There are 8 hidden switches. A switch that is on adds its own fixed numbers to the row, and there is some noise. The rows also spread widely along 9 directions, which tell nothing about the answers.
Known rows, each followed by its switches (1 for on, 0 for off):
[-1.43  1.18  1.88  0.53  1.03  0.49  1.60  0.09  1.86  0.12  0.80 -0.49
 -0.15  0.69 -1.08 -1.88 -0.11 -0.10 -0.09  0.18  0.64 -0.02  1.55 -0.90
 -1.69 -0.80  1.09] : 0 1 1 1 1 1 0 0
[-1.41  0.89  1.58  0.83  0.05 -0.08  0.77 -3.59  1.00 -0.64  0.74 -0.73
 -1.23 -0.30  0.55 -1.12  0.99  2.31 -0.22 -3.20  0.73 -1.18 -0.27 -0.02
 -1.36 -0.67  0.38] : 1 1 0 0 1 0 0 0
[ 1.57  0.49  1.10  0.72 -2.70 -1.31 -1.11 -0.61 -1.85 -0.55  1.15  2.92
 -1.51 -0.47  1.21  1.08  1.30  1.97  0.76 -1.56 -2.32  1.15  0.67  0.24
  2.28 -1.21  0.72] : 0 0 0 1 1 1 0 0
[ 0.28  0.77  1.36 -2.68 -1.39 -0.12  1.45  0.66  1.75  0.74 -0.92 -1.62
 -1.11  1.99 -1.89  1.66 -0.74  4.71 -1.82  0.91 -0.49  3.10  0.99  0.97
  1.33  0.78 -0.61] : 1 1 1 1 1 1 1 1
[ 0.62  1.25 -0.71 -2.10 -0.44  0.62 -0.68 -0.56  0.35  0.25 -1.13 -3.17
  0.46  0.41 -1.05  1.07  0.26  0.80  0.22  0.76  0.75 -0.22 -1.09  0.97
  0.68 -1.01 -1.51] : 0 0 1 0 0 0 0 1
[-0.96  0.43  0.96  0.58 -0.71  0.95  2.10 -1.14  0.03 -0.16  0.81  0.17
 -0.75 -0.15 -1.62 -0.54  0.88 -0.47  0.01 -0.47 -0.73 -0.49  1.73  0.00
 -0.44 -1.21 -0.13] : 1 0 0 0 1 0 1 0
[ 0.16 -0.54  1.72 -1.32 -0.11 -0.14  3.13  0.32  0.70  1.63 -1.20  0.10
 -0.58  1.41 -0.93 -0.57 -0.90  2.74 -1.76  0.51 -1.07  1.34  1.04  0.26
  0.50  1.03  1.04] : 1 0 1 1 1 0 0 1
[-0.50  1.62  0.14 -0.46 -1.88  0.93  2.93 -0.10 -0.95  0.69  0.29 -1.20
 -2.09  0.62 -3.08  0.66  0.66  0.81  0.67  0.36 -1.71  0.71  1.89  0.50
  1.24 -2.98  0.58] : 1 1 1 1 1 1 1 1
[-1.73 -0.22  1.00 -0.71 -0.33  0.49  2.08 -1.77  1.07 -0.63  0.47  1.67
 -2.15  2.53 -0.36 -0.12  0.34  3.28 -0.81 -2.26 -0.26  1.15  0.77 -0.63
  0.08  1.44 -0.29] : 0 0 1 0 0 1 0 1
[ 0.27  1.07  0.99 -0.78 -1.02 -0.66 -0.55  0.08  0.54  0.04  0.32 -1.35
 -0.30 -0.03  0.31  0.85 -0.36  1.97 -0.65 -0.32 -0.19  0.96  0.70  0.58
  0.44 -0.16 -0.55] : 0 1 1 0 0 0 1 0
[-1.29  2.10  2.09  1.60 -1.63 -2.09  1.32 -0.29  0.55  0.54  1.89 -1.43
 -0.37 -0.80  0.45 -0.40 -1.07  1.97  0.81 -2.17 -1.68  0.08  1.51 -0.43
 -0.88 -0.41  1.18] : 1 1 0 1 0 0 0 1
[ 0.28  1.50  0.89  0.03 -0.97 -2.34 -0.80 -0.17 -0.07 -0.28  1.47  1.06
  1.51  0.27  0.66  1.61 -1.53  1.66  1.87 -0.76 -1.05 -0.30  1.31 -1.73
  1.59  0.18  1.51] : 0 0 0 0 1 1 1 0
[-2.04  0.42  1.77  0.39 -2.16 -0.47  3.04  0.12  0.83  0.08  2.27 -0.14
 -2.24 -0.60 -0.99  0.32 -0.44  2.46  2.13 -0.39 -2.53  0.00  3.26 -0.71
  0.05  0.59 -0.37] : 0 1 1 0 1 1 1 0
[ 0.32  0.77  0.48  0.00 -2.14 -0.77  1.03  0.58 -1.41 -0.72  0.87  2.99
 -2.26  1.87 -0.12  1.18  0.44  1.79 -0.04 -0.35 -2.54  2.66  2.09  0.70
  2.63 -0.96  0.50] : 0 1 0 1 0 1 0 1
[-0.01  1.04 -0.22  0.20 -1.85  0.21  1.38 -0.57 -1.58  0.13  0.97  0.22
 -1.04 -0.44 -0.97  1.41  0.57  0.04  1.92 -0.48 -2.19 -0.82  1.44 -0.64
  1.50 -1.94  0.38] : 1 0 1 0 0 1 1 0
[-2.94  0.77  0.68 -0.06 -0.57 -0.13  4.52 -0.26  0.37  1.09  1.36 -1.12
 -0.70  1.06 -2.50 -0.65 -1.89  1.02  1.33 -0.69 -1.56 -0.50  2.26 -1.43
 -0.23  0.06  1.27] : 0 0 1 0 1 0 1 1
[ 0.65  0.86 -1.07 -2.16  0.38  0.47  1.51 -0.45  0.15 -0.99 -1.03  3.39
  0.02  3.28 -1.69  2.22  0.28  0.64  1.92  1.99 -0.21 -0.41  1.40 -0.93
  4.08 -0.25  0.33] : 0 0 1 0 1 1 1 1
[ 0.52  1.12  0.89  0.14 -0.72 -0.06  0.50 -0.93 -0.23 -0.23 -0.02  0.29
 -0.79  0.38 -0.23 -0.01  0.51  1.00 -0.78 -0.98  0.10  0.15  0.79  1.01
  0.76 -1.52  0.33] : 0 1 0 0 1 0 1 1
[-0.64  1.55  0.25  0.49 -0.12 -0.34  1.82 -1.18 -1.20  1.21  0.19 -2.59
 -0.03 -0.68 -1.23 -0.70 -0.47  0.04  0.48 -0.79 -0.52 -1.18  0.28 -0.29
  0.17 -2.81  2.42] : 1 1 0 1 1 0 0 0
[ 0.51  0.40  0.59  0.82 -2.61  0.48  1.03 -0.04 -2.81  0.84  1.54 -0.29
 -1.83 -1.49 -1.17  0.23  0.85  0.03 -0.14 -1.23 -2.39  0.80  1.25  0.31
  0.69 -3.06  0.94] : 0 0 1 0 1 1 1 0
[ 0.07  0.49  2.58  0.84 -0.20 -0.89  0.56  1.11  1.88  0.21  0.94  1.28
  1.19 -0.62  0.32 -0.76 -0.25 -0.83  1.11  0.97 -0.81 -0.61  2.30 -0.63
 -0.66  0.85 -0.07] : 0 0 0 0 1 1 0 1

New rows. What belongs after each?
[-1.38  2.15  0.55 -1.97 -0.66 -1.59  1.84  1.95  3.01 -0.86  0.60  0.90
  0.69  3.29 -1.78  2.80 -1.82  2.16  2.46  2.96 -1.52  1.35  3.77 -1.20
  2.22  2.51 -0.76] : 1 1 0 1 0 1 1 1
[-0.55  1.36  0.23 -0.97  0.04  1.50  0.22 -0.78  0.80 -1.33  0.35 -0.05
 -1.36  2.07 -1.37  0.28  1.09  0.62 -0.96 -0.31  1.00  1.21  0.86  0.37
  0.18 -1.53 -0.92] : 0 1 1 0 0 1 1 0
[ 0.40  0.08  1.83  0.36 -1.73 -0.56  1.93 -0.36 -0.73  1.09  0.41  0.35
 -0.95 -0.19 -0.50  0.17 -0.17  1.93 -1.41 -1.65 -1.54  1.11  1.43  0.15
  0.37 -0.48  1.25] : 1 0 0 0 1 1 1 1
[ 0.45 -0.13  1.04 -0.16 -0.13 -0.47  0.09 -0.79  0.48 -0.17 -0.01  0.85
  0.20 -0.01  0.68 -0.05  0.21  0.90  0.29 -0.26 -0.28 -0.51  0.44 -0.15
  0.60  0.42  0.14] : 0 0 0 0 1 0 0 0
[-0.44  0.01  1.94  0.43 -1.16  0.56  1.88 -1.41  0.34  0.26  0.49  0.01
 -3.18 -0.07 -0.02 -0.74  1.33  3.20 -1.70 -2.10 -0.96  1.24  1.00  0.80
 -0.89 -0.56  0.02] : 1 1 1 1 0 1 0 0
[-0.27 -0.17  0.67 -3.04  2.40  0.64  1.60  1.03  3.12  0.75 -1.54 -1.60
  2.18  2.46 -1.90  0.35 -1.95  0.92 -0.66  3.29  1.80  0.01  1.07 -1.34
  0.28  2.16  0.05] : 0 0 1 0 1 1 1 0
[-0.85  1.27  0.98 -0.98 -1.34  0.47  0.72  1.13  1.58  0.08  0.23 -2.00
 -0.23  1.40 -2.18  0.48  0.36  0.40 -0.67  1.06 -0.41  2.02  1.17  0.80
 -1.01 -0.13 -1.61] : 1 0 0 1 0 1 0 1
[-0.34  1.77  1.60 -0.31 -1.01 -0.67  1.30 -0.75  0.99  0.07  0.44 -0.51
 -0.38  0.41 -0.58  0.24 -0.40  2.33  0.08 -0.71 -0.54  0.22  1.31  0.19
  0.35 -0.29  0.29] : 1 1 1 0 1 0 1 1
[ 1.40  1.01 -0.21  0.34 -1.11 -2.16  0.10 -1.48 -1.16  0.73 -0.40  0.55
  0.77 -1.56  1.62  1.82 -0.37  1.54  3.42 -0.82 -1.93 -2.69  0.17 -0.78
  2.57 -0.38  1.80] : 1 0 0 1 0 0 0 0
[-0.48  0.14  1.34 -0.29 -1.42 -0.13  0.46  0.28  0.97 -0.36  1.02  0.19
 -0.79  0.32 -0.82  0.46  0.38  1.23  0.75  0.39 -1.08  0.87  1.57 -0.20
  0.17  0.36 -0.65] : 0 0 0 1 1 1 0 0
[-0.22  1.15 -0.56 -1.63  0.03  0.27  1.51 -0.06  0.26  0.15 -0.12 -0.91
  0.01  0.64 -1.87  1.45 -0.35  0.41  2.54  1.91 -0.21 -1.25  1.50 -0.60
  1.89 -1.02  0.38] : 0 1 1 0 1 1 1 0
[-1.02  0.77  0.08 -0.65  0.51  1.43  2.07  0.25 -0.30  0.46  0.31 -1.42
  0.42  1.11 -3.26 -0.25 -0.09 -2.00 -0.11  1.35  0.07 -0.10  1.64 -0.73
 -0.47 -2.15  0.86] : 1 0 0 0 1 1 1 0
[-0.39 -0.02  0.84 -0.25 -0.69  0.83  0.78 -2.23 -0.36  0.02 -0.01 -1.51
 -2.58 -0.41  0.51 -0.63  1.09  2.65 -1.00 -2.26  0.14  0.00 -0.47  1.24
 -0.45 -0.98 -0.60] : 0 1 1 0 0 0 0 0
[-0.29 -0.12  1.11 -0.88 -0.93 -0.34  2.03 -0.16  1.23 -0.39  0.30  1.37
 -1.46  0.21 -0.07  1.04 -0.05  2.79  1.64  0.75 -1.52 -0.25  2.40 -0.02
  1.89  1.34 -0.65] : 0 1 1 0 1 0 1 0
[-1.66  1.30  1.95  0.80 -0.56  0.02  2.80  0.40  1.37 -0.21  1.76  0.69
 -0.96  0.64 -1.67 -0.91  0.12 -0.04  1.33  0.91 -1.28  0.09  3.27 -0.57
 -0.75 -0.37  0.03] : 1 1 1 0 1 1 0 1
[ 0.43  0.74  1.34  1.12 -1.93 -0.05 -0.50 -1.00 -0.92 -0.36  1.07 -0.22
 -1.97 -1.20  0.94 -0.08  1.29  1.14 -1.35 -2.20 -0.86  0.99  0.73  1.47
 -0.23 -1.77 -0.71] : 0 1 0 0 0 0 1 0
[-1.69 -0.30  2.87 -0.11  0.79 -0.80  2.06 -1.87  3.10 -0.21  0.09  0.37
 -0.87  1.52  0.55 -1.41 -0.59  4.46 -1.55 -1.90  0.62  0.60  0.89 -0.34
 -1.35  2.51  0.65] : 1 1 0 1 1 0 0 0
[-1.84 -0.50 -0.19 -1.24  1.23  0.96  4.49  1.04  0.72  0.72 -0.46 -0.94
 -0.37  1.66 -2.49 -0.43 -1.33 -0.98  0.39  2.53 -0.47 -0.34  3.17 -0.39
  0.49  0.24  0.48] : 0 1 0 0 0 0 1 0
[ 1.65  0.74  1.03  1.12 -2.46 -0.34  0.30  1.52 -1.81  0.79  1.18 -0.09
 -0.78 -2.78 -0.04  0.58  1.15 -1.53  1.15  1.21 -2.96  0.08  1.97  0.49
  0.49 -2.06 -0.29] : 1 0 1 0 0 1 0 0
[-2.04 -0.65  1.75  0.31 -2.32 -0.26  4.78 -0.32  0.89  0.66  1.71  1.14
 -2.55 -0.18 -0.91  0.09 -0.60  3.03  1.51 -1.03 -3.10 -0.07  3.24 -0.49
  0.38  1.80 -0.19] : 0 0 1 0 1 0 1 1
[-1.45  1.28  0.66 -0.91  1.96 -1.15  1.50 -2.18  1.89 -0.14 -0.29 -0.51
  1.18  1.28  0.04 -0.19 -1.35  2.77  1.50 -0.37  1.08 -2.03  0.26 -1.68
  0.41  1.08  1.63] : 1 1 1 0 1 0 0 0
[-0.26  1.23 -0.47 -1.34 -0.69  1.31  1.56 -0.19  1.19 -1.53 -0.67  0.98
 -1.63  1.92 -2.01  1.35  1.70 -0.24  1.74  2.27 -0.77  0.14  2.17  1.22
  1.76 -0.70 -2.32] : 1 1 0 1 0 0 0 1
[-1.08  1.36 -0.12 -0.64  0.77  0.14  3.84  0.04 -0.21  2.11 -0.50 -2.82
  0.20  0.78 -2.26 -0.03 -1.99  0.41  0.31  0.57 -0.36 -0.89  1.46 -1.08
  0.22 -1.37  2.54] : 1 1 1 0 0 1 1 1
[-0.93  1.87 -0.55 -1.27 -2.52 -1.58  1.55 -0.44 -1.70 -0.02  1.41 -0.57
 -1.85  1.81 -1.04  2.35 -1.13  3.85  1.40 -0.92 -2.52  1.82  1.10 -0.42
  2.65 -0.74  0.81] : 1 1 1 0 0 1 0 1
[ 0.16  1.84  1.83  0.57 -1.20 -1.01 -1.82  0.32  1.49 -2.79  1.96  3.83
  0.41  1.26  0.67  0.71  0.99  0.34  0.95  0.20 -0.46  1.23  2.72 -0.02
  1.26  0.23 -1.44] : 0 1 0 0 1 0 1 0
[ 0.30 -0.28  0.39 -0.36 -1.07 -0.10  1.92  0.24 -0.75  0.43 -0.09  0.63
 -1.00  0.41 -0.63  0.37  0.27  0.67  0.07  0.64 -1.93  0.70  1.48  0.19
  1.31 -0.10  0.16] : 1 0 0 1 0 0 0 0
[-1.75  0.96  0.28 -1.28 -3.04 -0.45  1.38  0.07  0.20 -0.50  1.92 -1.23
 -1.60  0.59 -1.42  2.41 -0.40  3.32  1.30 -0.33 -2.63  1.56  1.98 -0.18
  1.14  1.00 -1.58] : 1 0 1 0 0 0 1 0
[-0.55  1.01  0.68 -0.99 -1.46  0.58  0.58 -1.03  0.43 -1.08  0.73 -0.47
 -2.02  0.35 -1.19  0.64  1.40  1.83  0.57  0.30 -0.80  0.63  1.12  0.93
  0.81 -0.83 -1.74] : 1 1 1 0 1 0 0 0
